The first 7 rows are patterns. Each new row is the sum of 2 different patterns, raised or lowered, with some noise. Before adding, each is slid sideways (what falls off one end comes back at the other) and multiplied by a number that may be negative. Names go in the order of the patterns.
(in the rows, 128 means zero)
Some rows, each with the names of its patterns after it:
[133 120 143 152  96 161 152  97 162 142 123 137  94 159 111 125 140 135
 101 131 136 123  98 100 143  96 141 128 117 146 146 147 126 138 161 154
 121 107  99 111 135  93 156 107 153 134 139] -> (5)
[140 144 116 131  94 133 156 100 116 111 112 123 128 105 115 143 130 147
 122 104 150 149 104 117  97 130 150 148 120 126 110  97 162 131  93 147
 134 137  95 121 129 158 143 136 149 117 106] -> (2)
[155 104 104 101 133 139 120 119 107 151  97 110 151  98  95  98 160  98
 115 117 106 115 162 144 135 136 138 129 135 137 132  95 100 141 111 150
 116 156 132 114 142  94 100 112 163 117 101] -> (1)
[127 108 122 115 112 119 134 126 160 121 141 133  97 141 135 136 156 141
 125 100 118 101 132 115 111 104 128 105 144 126 115 143 156 124 160 113
 104 155  96 147 120 155 137 110 140 121 135] -> (3)
[155 126 152 136 113 102 101 145 111 121 125 154 159 136 125 153 145 139
 115 123 149 103 106 124 139 117  99 153 119 108  96 118 138 148 149 139
 150 149 158 130 127 125 146 147 148 111 113] -> (0)
[114  97 148 154 128 119  95 105 101 153 161 141 115 126 101 104 131 120
 116 125 153 104 139 124 108 102 128 146 100 122 145 153 143 150 152 131
 132 129 153 130 102 159 139 119 155 121 152] -> (6)
[130 122 103  96 137 116 147 123 158  98 147 125 136 114 101 110 111 127
 149 134 115 100 152 109 150 110 140 154 162 124 144 133 128 117 146 118
  96 146 134 132 102 162  97  96 160 132 114] -> (4)

New rows, each followed by the names of its patterns:
[105 142 126 114 110 147 120 110  68  72  90 136 117 109  96 124  98  85
 142 126 108  98 140 118 103 119 118 120 123 117  76  92 118 111 106 107
 129 120 123 100 118  96 110 150  99 108 115] -> (0) (6)
[106  77  96  90 141  64  66 129  70  98  83 110 135  49 130 122 106  66
 137 103  95 116 130  95  71 122  76  88 102  74  75  78 119 106  56  83
  83 123 104 107  96 115  91 135  84  66  93] -> (5) (1)
[162 102 168 117 121 141 145 149 116 123 183  95 119 177 120 127 137 118
 155 103 145 127 109 130 160 132 118 133 152 171 132 152 123 124 145 126
 131 131 130 140 112 112 129 138 161 154 119] -> (5) (0)
[159 126 148 135 131 155 175 127 137 173 182 138 104 173 182 170 169 176
  99 105 149 149 120 146  99 141 171 145 160 112 141 116 153  91 127 172
 134 195 166 135 129 175 145 104 135 171 193] -> (2) (1)
[127 192 171 154 171 135 121 121 137 166 128 141 136 119 137 180 198 144
 188 126 171 137 167 164 154 167 179 176 106 138 177  99 187 192 153 173
 121 162 135 164 142 170 169 120 177 195 185] -> (1) (3)
[110 125 108 119  92 100 111 115 111 147 105  92 112 116 158  93  90 151
 147 143 143 139 120 141 130 127 119  85 142 149  92 118 134 143 136  95
 114 119 123 114 108 127  71 132 169 113 104] -> (2) (6)
[ 86  84 141 138  85 107  92  90  65 103 153  93 113 108  79 112 135 125
 103 118 164 118 113  89  68  74 120  90 116  84 151 137 136 136 122 131
 137  81 164 140  62 169 134  96 142  74 159] -> (5) (6)
[123  88  85 118  84  91  72  68 127  63 127  90 113  99 104 108  64  77
  99 140  77  94 109  75  82  64  87  94  90  81  61  98  72  93 133  81
  66  96 106  86  75  85  70  83 129  98  88] -> (5) (1)
[104  54  92 109  91  79  62  93  79 122  79  74  94 114 126 105 101 125
 112  67 100  71  59 113  67 125  54 116  99 127 110  94 120 107  49 134
 128  62 130  86  93 116  46 117  65  81 104] -> (5) (2)
[156 138 151 180 162 149 152 164 127 158 174 154 178 148 111 141 155 141
 102 135 147 149 162 139 104 116 158 153 116 146 116 128 153 191 182 119
 172 136 151 102 112 143 136 138 141 146 134] -> (1) (0)
[ 83  89  92 132 109  60  83 100  69  91 107 127 121  88  79  93 107  76
 119 101  83  90  91  70 124  62  83 136  82 132  95 106  68 103 118  74
  96  71  99 127  80  90 124 111 111  93  56] -> (2) (3)
[109 117 130  89 151 121 109 118 128 143 139 143 153 149 133 135 111 116
 129 117 151 127 130 122 147 125 137 140 129  93 129 152  98 141 133 139
 147 109 141 129 134 140 120 109 137 119 106] -> (5) (0)
[130 100 127 138  86 160 163  94 140 145 123 156  99 131 127 133 147 142
 109 126 146 128  92 102 123 103 155 109 101 158 150 164 122 122 138 155
 122 125 127  91 129 120 133 104 139 154 141] -> (5) (2)
[161 181 163 158 135 127 142 104 168 117 155 132 158 156 151 151 158 106
 198 184 101 188 143 142 174 147 201 121 166 169 161 107 130 153 151 107
 115 156 134 168 136 162 188 173 161 161 183] -> (5) (0)
[117  95 150  90 150 163  99 115 119 112 108 145 137 104 117  99 108 104
 147  95 131 131 127 157 126 121 140  85 125 125 157 104 128 106 130 115
  94  79 120  98 110 111 132 102 145 142 109] -> (3) (4)
[177 162 163 187 167 205 171 158 186 175 176 187 178 173 173 163 166 158
 160 170 172 130 126 192 162 184 155 162 163 172 160 196 196 140 153 188
 158 141 144 191 177 153 118 166 149 132 153] -> (2) (0)
[149 180 131 138 154 135 135 144 154 134 142 155 136 152 114 122 142 187
 155 152 160 157 173 177 159 156 171 175 169 146 146 176 135 154 167 128
 148 121 185 141 138 159 153 160 150 167 165] -> (1) (0)
[115  96 141 127 123 127  82 101 147  81 123  83 115 102 110 143 114 106
 109  78  93 102  94  95 112 126 121 111 119 100  74 117 125  99 130 128
 122  96 114 100 117 102  98 101 112  74 141] -> (3) (6)
[110  97 134 132 137 152 126 134 135 141 145 113 147 100 123 125 149 118
 104 136 131 102 117 115  99 114 141 117 142  99 113 165  84 130 129 120
 138  98 142 151 115 104 114 130 147 137 145] -> (3) (6)
[108 106 105 107 114 132 114 156 109 112 143 123 107 138 109  76 115 133
  99 149 108 155  81 104 126 143 105  87  75  83  97 152 148 114  84 130
  79 109 103 116 122 138 131 110 125 112  92] -> (6) (4)
[182 166  93 160 138 171 190 134 167 135 124 139 160 123 144 159 173 101
 140 161 105 141 152 160 139 161 188 176 177 204 202 151 137 129 163 160
  97 206 141 170 186 155 178 132 134 190 150] -> (5) (6)
[115 102 122 168 132 162 149 108 101  97 156 107  95 143 151 143 152 115
 160 129 107 126 139 141  90  71  99 110 130 123 156 103 102  71  89 132
 133 130 129 164 120 159 121 102 100 137 152] -> (0) (6)
[117 112 104 123 146 121 100 115 105 119 111 110 104  95  83 131 101 121
 118 148 114 126 116  79 112  87 143 104 114 140  88 103  92 121 120  94
 103  96 121  91 110 130 114  87 105 137  75] -> (1) (3)
[108  86 114  92  85  92 109 129  91  54  57 117  71 125 122  61 112 138
 100  95  99 160 126  87  53  56  78  85  72 141  69 107 113 104 126  86
  86 141  75 141 132  72 130 130 101  93  65] -> (5) (2)
[114 144 111 103 120 109 137 117  91  93 117 128 130 129 109 131 146 101
 122 131 129 129 128 118 115 107  97 118 130  98  98 109 117 146 114  91
 129 117 141 141 110 118 121 122 115 129 119] -> (2) (0)
[ 84  86 105 112  40 125  99  85  63 147  64  59 126 118 102  81 111  61
  68 107  66  94  73 124  58  87  67 107  97  93  90  72 123  90 114  61
  64 105  73 119  62  87 143  98  70 135  70] -> (5) (4)
[115 186 115 162 184 130 141 165 126 128 161 204 184 166 174 155 166 186
 138 159 119 158 157 107 101 162 140 191 191 120 213 109 180 103 138 161
 136 167 131 133 195 133 146 195 136 135 161] -> (5) (3)
[102  92  97  71  79  78  80  93  75  97 104 100  74  81  55 115  94  68
 118  67  81 100  97 105  87 127 107 114  70  79  97 114  72  94  74 104
 109  65  95 114  73  92 120  98  93  85 114] -> (3) (0)
[141 159 159 157 202 187 156 161 159 174 159 135 184 141 124 189 132 192
 132 139 175 168 162 120 103 119 147 166 162 184 122 132 110 132 165 136
 133 134 189 107 148 165 115 107 131 189 103] -> (1) (6)
[102  82 120 139  82 139 118  50 125 115 112  81  80 113  90  87  86  75
  73  86 101  92  77  53 119  90  93  91  81 132  87 138 116  80 129 133
  88  77  86 100  98  73 107  80  98 124  90] -> (5) (4)
[125  94  97 118 157 140 116 114  76  74 124  97 117  95  94 117 143  87
  91 103 107  83 126 103  74 146 121 122 111  59 153 115  83 105  91  93
 132 133  97  88  71  89 122 117  81 116 128] -> (5) (2)
[129 132 109 105 137  85  88 111 138 108 112 139 117 105  71 119 138 147
 162 139 138 123 143 103 123 108 127 120 139  89 114 145 107 156 148 103
 119  84 120 122  95 130 144 165 129 107 153] -> (3) (0)
[139 164 123 111 163 121  98  90 171  86 138 147  99 149 159 159 126 141
 163 131 152 147 146 123 120 161 135 169 124 169 120 129 147 103 138 113
 170 119  94 156 119 139 121 166 147 141 144] -> (1) (3)
[116 126 180 163 174 182 126 150 186 137 151 121 165 165 137 139 130 162
 136 152 183 120 119 152 166 170 130 146 165 147 152 172 163 145 169 149
 149 131 122 171 153 110 113 198 144 172 145] -> (2) (1)
[118  74 127 105  90  94 117  66  88  69 105 132 102  82  90  92 156 108
 148  64  80 113 144 101 143 132 105 104 131  99  54 142  99 112 103 157
  79  64 156 111  78  81  83  60  55 106  89] -> (6) (4)
[148 124 141 148 113 143 154 139 150  98 159 139 148 138 118 105  94 158
 131  82 126 149 156 135 144 130 187 123 158 130 121 110 138 152 115 113
 134 108 138 138  96 110 126 125 163  87 136] -> (5) (2)
[ 83 130 122 143  97  97 113 106 112 134 123  93  98 153 119  95  94 143
 128 132 106 116  94  79 118 137 104 113 140 110 147 117  91 125 145 121
 129 128 127 131 114 118 117  87 107 124  82] -> (2) (6)
[125 169 146 131 147 130 122 146 171 134 141 183 136 155 124 142 174 127
 154 131 182 140 127 174 130 134 135 158 131 132 138 134 142 174 178 149
 164 160 130 164 159 157 145 142 157 126 159] -> (1) (3)
[118 147 136 135 121 136 135 112  92 125 135  97 112 149 146 174 139 164
 138 107 144 156 137 134 167 140  97 146 102 153 110  91 126 152 111 134
 102  97 121 177 155 166 109 107 131  82 150] -> (3) (6)
[103 139 121 138 114 124 130  92  87 109 156 128 119 151 123 122 124 125
 132 119 131 121 151  96 106 155 100 112 110 140  93 100 128 102 111 148
 151 145 134 130 140 142 141 119  98 117 122] -> (1) (0)
[134 163 124 120 156 120 135 136 165 151 104 177 108 117 111 144 159 125
 122 144 146 100 146 145 108 120 110 188 101 143 134 118 126 188 155 142
 154 171 160 140 167 139 112 126 144 117 152] -> (5) (1)
[132 120 188 153 116 175 193 190 115 165 138 195 150 161 190 136 163 188
 188 116 171 150 139 203 152 166 138 134 157 167 151 124 199 177 157 178
 159 202 153 158 157 135 178 189 149 136 149] -> (2) (1)
[123 152 116 138 163 143 138 146 127 130 154 118 188 168 130 148 141 157
 111 162 166 160 152 152 109 123 112 144 115 139 143 144 131 154 182 122
 139  92 139  92 113 146 119 169 141 147 122] -> (1) (6)
[121 112  85  90 128  85  87  79 108 105 135 112 129 113 119 137  68  59
  69 126  99  54 155  67 103  86 121 120  90 109 102 100 105 107 105 107
  85  72 145  50 117  81  82 101 145 101 115] -> (5) (1)
[130  85  83  94  99 137  67 111 122 118 111 141 122 106 114 122 142  95
 107 125 116 106 118  94 114  96  78  99 111 109 110 100  95  80 144 112
 130  84 104  79  84 116  92  85 119 106  75] -> (5) (6)
[113 149  71  94 133  79 130 104 106 103  84 104  88 106  96  75  96 110
 101  84 117  87 134  81 112 111  65 132 120 116 108 119 111  63 104  86
 121  85  79  83 108  92 101 117  97 104 143] -> (1) (3)
[ 94 105 128 169 151 108 176 122  93 124 149 155 152 138 119 137 104 102
 166  95  95  91 173  95 141 127 105 136 195 154 170 137 129 162 119 162
 139 127 122 138 131 153 133 167 126 121 141] -> (1) (3)
[100 120  84 149  98 102 153 117 130  84 134 122 132 150 109  80  73 101
  79 115  91  98  93 109 156 142 101 120  69 108  90 118 101 105 117 144
 112  54  92 129  67 123 129 136  85 100 131] -> (1) (4)
[194 135 157 170 161 203 146 177 161 148 161 192 166 142 155 204 188 159
 191 139 145 157 149 131 133 158 161 140 138 163 193 194 182 144 190 143
 166 122 152 151 148 153 159 129 175 110 132] -> (5) (0)
[102 165 135 107 168 148 141 143  95 147 106 109 142 130  94 119 136 112
 108 102 138 104 161 129 138 136 136 162 108 150 160 173 133 100 112 110
 140  97 144 102 146 126 134 139 122 162 148] -> (5) (3)
[126 110  84 117 117  89 101  97 110 143 114 111 114  77  99 134 117 109
 128 113  95  83  91 115 120 107 102 122  92 109 115 109 113 133  91 133
 116  78 119  82 114 103 125  99  91 125 105] -> (2) (3)
[117 140 115 118 127 115 107 133 159 116 121 109 126  98 143 147  83  96
 118 160 123 135 143 143 153 126 150 139 111 155 123 110 161  94 129 107
 102 134 125 139 109  78  78  88 153 166 151] -> (0) (6)
[125 114 141 139 161  83 106 145  95 120 130 163 126 108 114  97 132  95
 145 166 135 108 150 128 160 111 107 149 120 153 144 135 107 172 122  88
 147 106 123 151 100  90 129 145 148 138 104] -> (2) (4)
[200 175 148 152 170 155 166 158 177 165 160 123 147 147 155 143 217 141
 220 152 152 192 126 197 178 157 206 169 144 191 184 160 151 127 179 133
 152 184 169 169 154 181 166 103 145 185 140] -> (5) (3)
[131 131  88 104 116 118 127 122 145  90 118 133 109 113 155 111  93 139
 154  99 111 154 135  95  82 105 100 107  96 132 122  74 131 159 106  81
 144  93 128 105 135 120  87  84 110 116 148] -> (1) (6)
[145 175 156 170  82 186 132 141 163 154  84 127 133 127 101 112 145  97
 144 161 149 138 163 136 144 120 162 173 119 143 134 135 116 114 184  95
 177 160 169 140 121 159 164 124 145 185 123] -> (5) (1)
[125  95 126 155  94 120  82 132 131  72 157  67 118 106 165 111  89 158
 118  68 124 145 100 145 123  93 146  56 133 128  83  98  97 130  90 113
 105  69  82 168 107 133 127 120 137 142 148] -> (5) (1)
[161 158 202 164 161 160 154 163 156 188 130 174 147 169 186 135 149 200
 151 213 171 123 162 176 158 178 170 150 144 185 152 158 135 191 168 155
 115 129 162 123 178 182 140 161 180 170 186] -> (5) (2)
[150 145 156 142 144 156 176 166 139 149 174 109 171 184 152 163 186 153
 170 190 200 149 186 130 165 142 163 122 166 128 180 196 152 192 149 147
 134 159 190 129 172 136 169 163 143 140 172] -> (3) (4)
[ 82  98  98 107 100 118  88  91  89 139 133 104  96  62 125  66 113 112
  69 100  96 118  52 100 112  97 142 121 114 112 101 108  89 109  97  94
  88  71 130 114  92  92 113  89  75  99 113] -> (1) (0)
[ 74 120  90 154  76 119 141  45  76 103 137 101  99 164  74  92  60 113
  88 124  77  89 120  88 111 143  91  76  56 130  88 118  72  99  70 153
 105  89  79 113  89 108 113 117  55  88 145] -> (1) (4)
[172 149 157 154 143 119 145 162 129 142 152 163 171 186 194 172 157 176
 164 169 116 178 160 145 186 140 162 160 107 159 194 132 140 131 130 153
 163 198 169 135 149 149 132 157 149 162 172] -> (5) (6)
[118  92 106 126 147  73 117 149 153 105  70  54  65  91  45 111  48 123
 108 114  86  74  94 136  82 104 127  47 127 125 117 131  51 145  89  97
  87  76  64 106  85  80  60  81 119  49 139] -> (5) (0)
[112 113 123 127  86 146  61 110 166  63  78  73 135  85 112  88  87 123
 154 152 123 104 148 141 106 118  94  88 113 152  94 142  89 116 152 112
 105 106  99 111 122  98  93 171 110 103 113] -> (2) (1)
[ 89  86 148  89 124 118 163 113 117 128 102 106 120 124  96 109 127 138
 140 138 164 121 134 124 121 136 109 154 155 125 141  95 134  94 104 130
 131 102 119  79 118  98 131 159 156 110 145] -> (3) (6)
[ 70  87  99 101  49 148  88  48 122  75  80 105 105 153  58 123  87  87
  69 141  80  97  96 136 142  94 136  82  78 105  88 100  58 109  67  79
  62  84  89 127 102  85 126  80 103  79 112] -> (5) (4)
[108 109 112 112 106 137 127 150 111 113 165 135 104 115 118 111 165 161
 105 122 121 103 159 144 117 141 136 121 105 105 145 141 141 126 153 138
 120 146 143 107 126 109 149 138 116 106 124] -> (2) (4)
[150 144 141 139 119  97 129 136 123  96 112 104 149  88  75 109 127 130
 108  96 102 109 123 152 132  75 106 166  74 132 130 123 118 123  83 107
 121 115 117 140  89 105 104 133 130 110  85] -> (2) (4)
[109 121  73  97 116 119 117 100 116 109 108 115 111  98 125  82 111  86
 114 124  93 147 145 122  85 124 145  77 134 140 148 112  95 106 104 119
  85 119 104  93 129 134 120  79 118 127 122] -> (1) (0)
[160 173  90 141 154 125 163 159 143 120 117 132 151 166 103 157 157 110
 185 163 148 118 173 160 155 156 152 115 128 116 131 112 136 142 113 118
 183 169 139 149 100 137 110 131 161 136 145] -> (2) (1)
[ 99 113 115 129 127 165 105 147 108  92 112 151 103  76 109 103  97 104
 170  91  73 141  97  81 115  99  80  77 137  82 139 108 128  67 129 122
 101  94  97 114 105 123 151 122  99  83 152] -> (6) (4)
[142  98 131 123 147 169 112 157 155 127 123 151 186 126 166 154 177 160
 147 123 137 121 124 130 103 122 142 124 133 138 107 177 142 121 123 114
 147 145 165 158 123 167 150 151 129 120 130] -> (3) (0)
[157 157 173 186 184 172 156 160 176 183 171 157 138 177 164 165 149 147
 120 146 182 131 168 142 177 166 157 161 167 172 159 150 160 175 148 152
 157 160 146 119 177 142 135 155 143 157 166] -> (3) (0)
[151  83 106 101  99  91 127  82 103 141 130 131  95 104 136 120  74  89
  70 100 134 126 104  96  92 101 123 108  88 113 122 105  91 125 100 126
 126 123 148 114 107 109 113  93 123  82 130] -> (2) (6)
[153 129 143 138 133  77 119 135 102 176 124 116 141 123 139 135 172 175
 183 126 133 127 146 141 126 143 118 171 126 118 144  94 162 181  83 196
 135 116 140 137 152 131 110 155 120 154 154] -> (5) (3)
[176 153 127 157 151 137 156 175 117 133 155 142 160 203 141 159 183 150
 153 152 185 165 131 115 152 134 155 156 191 146 131 172 130 158 140 159
 167 143 187 151 143 137 176 171 138 146 124] -> (2) (1)
[139 146 145 130 141 128 156 208 138 136 139 166 150 160 157 201 166 171
 157 185 196 180 176 157 124 121 190 167 188 158 191 137 137 196 143 167
 154 157 152 153 170 132 206 164 175 109 163] -> (6) (4)
[106 112 107  54  78 116 147 143 129 117 130  68 135  95  90 101  81 117
 117  63 128  66  74 130  74  76 101 108 141  95 121  91 116 118 116  94
  78 114 150 147  89 133  80  80 142  93  61] -> (5) (2)
[110 125  90 135 102 133  88 131 136 117 127 136 124 132 138 147 122 132
  88 107 106 134 119 116 133 134 135 142 113 105  98 133 125 123 122 120
  89 114 112 106  86 114  95 131 100 118 118] -> (1) (4)
[ 79 138 135  94  89  78  86 108  80  75 115 107 145  78  83  79  92  83
 118 143  47  93 149  98 106 104 149 111 102  72 102  91  63 131 129  82
 104 105 114 120  73  84 146 111 112  92  90] -> (2) (6)
[166 138 169 162 171 199 165 186 136 172 162 210 131 138 120 150 186 139
 197 137 159 151 178 186 125 187 161 145 175 153  95 190 152 145 164 136
 169 149 181 148 158 128 184 129 181 158 102] -> (5) (4)
[133 138 147 163 118 127 166 148 124  98 184  95 135 168 142 147 163 156
 126 133 178 160 155 123 142 111 164 113 173 119 149 138 141 151 153 164
 156  98 193 152 136 164 166 162 176 113 186] -> (5) (4)
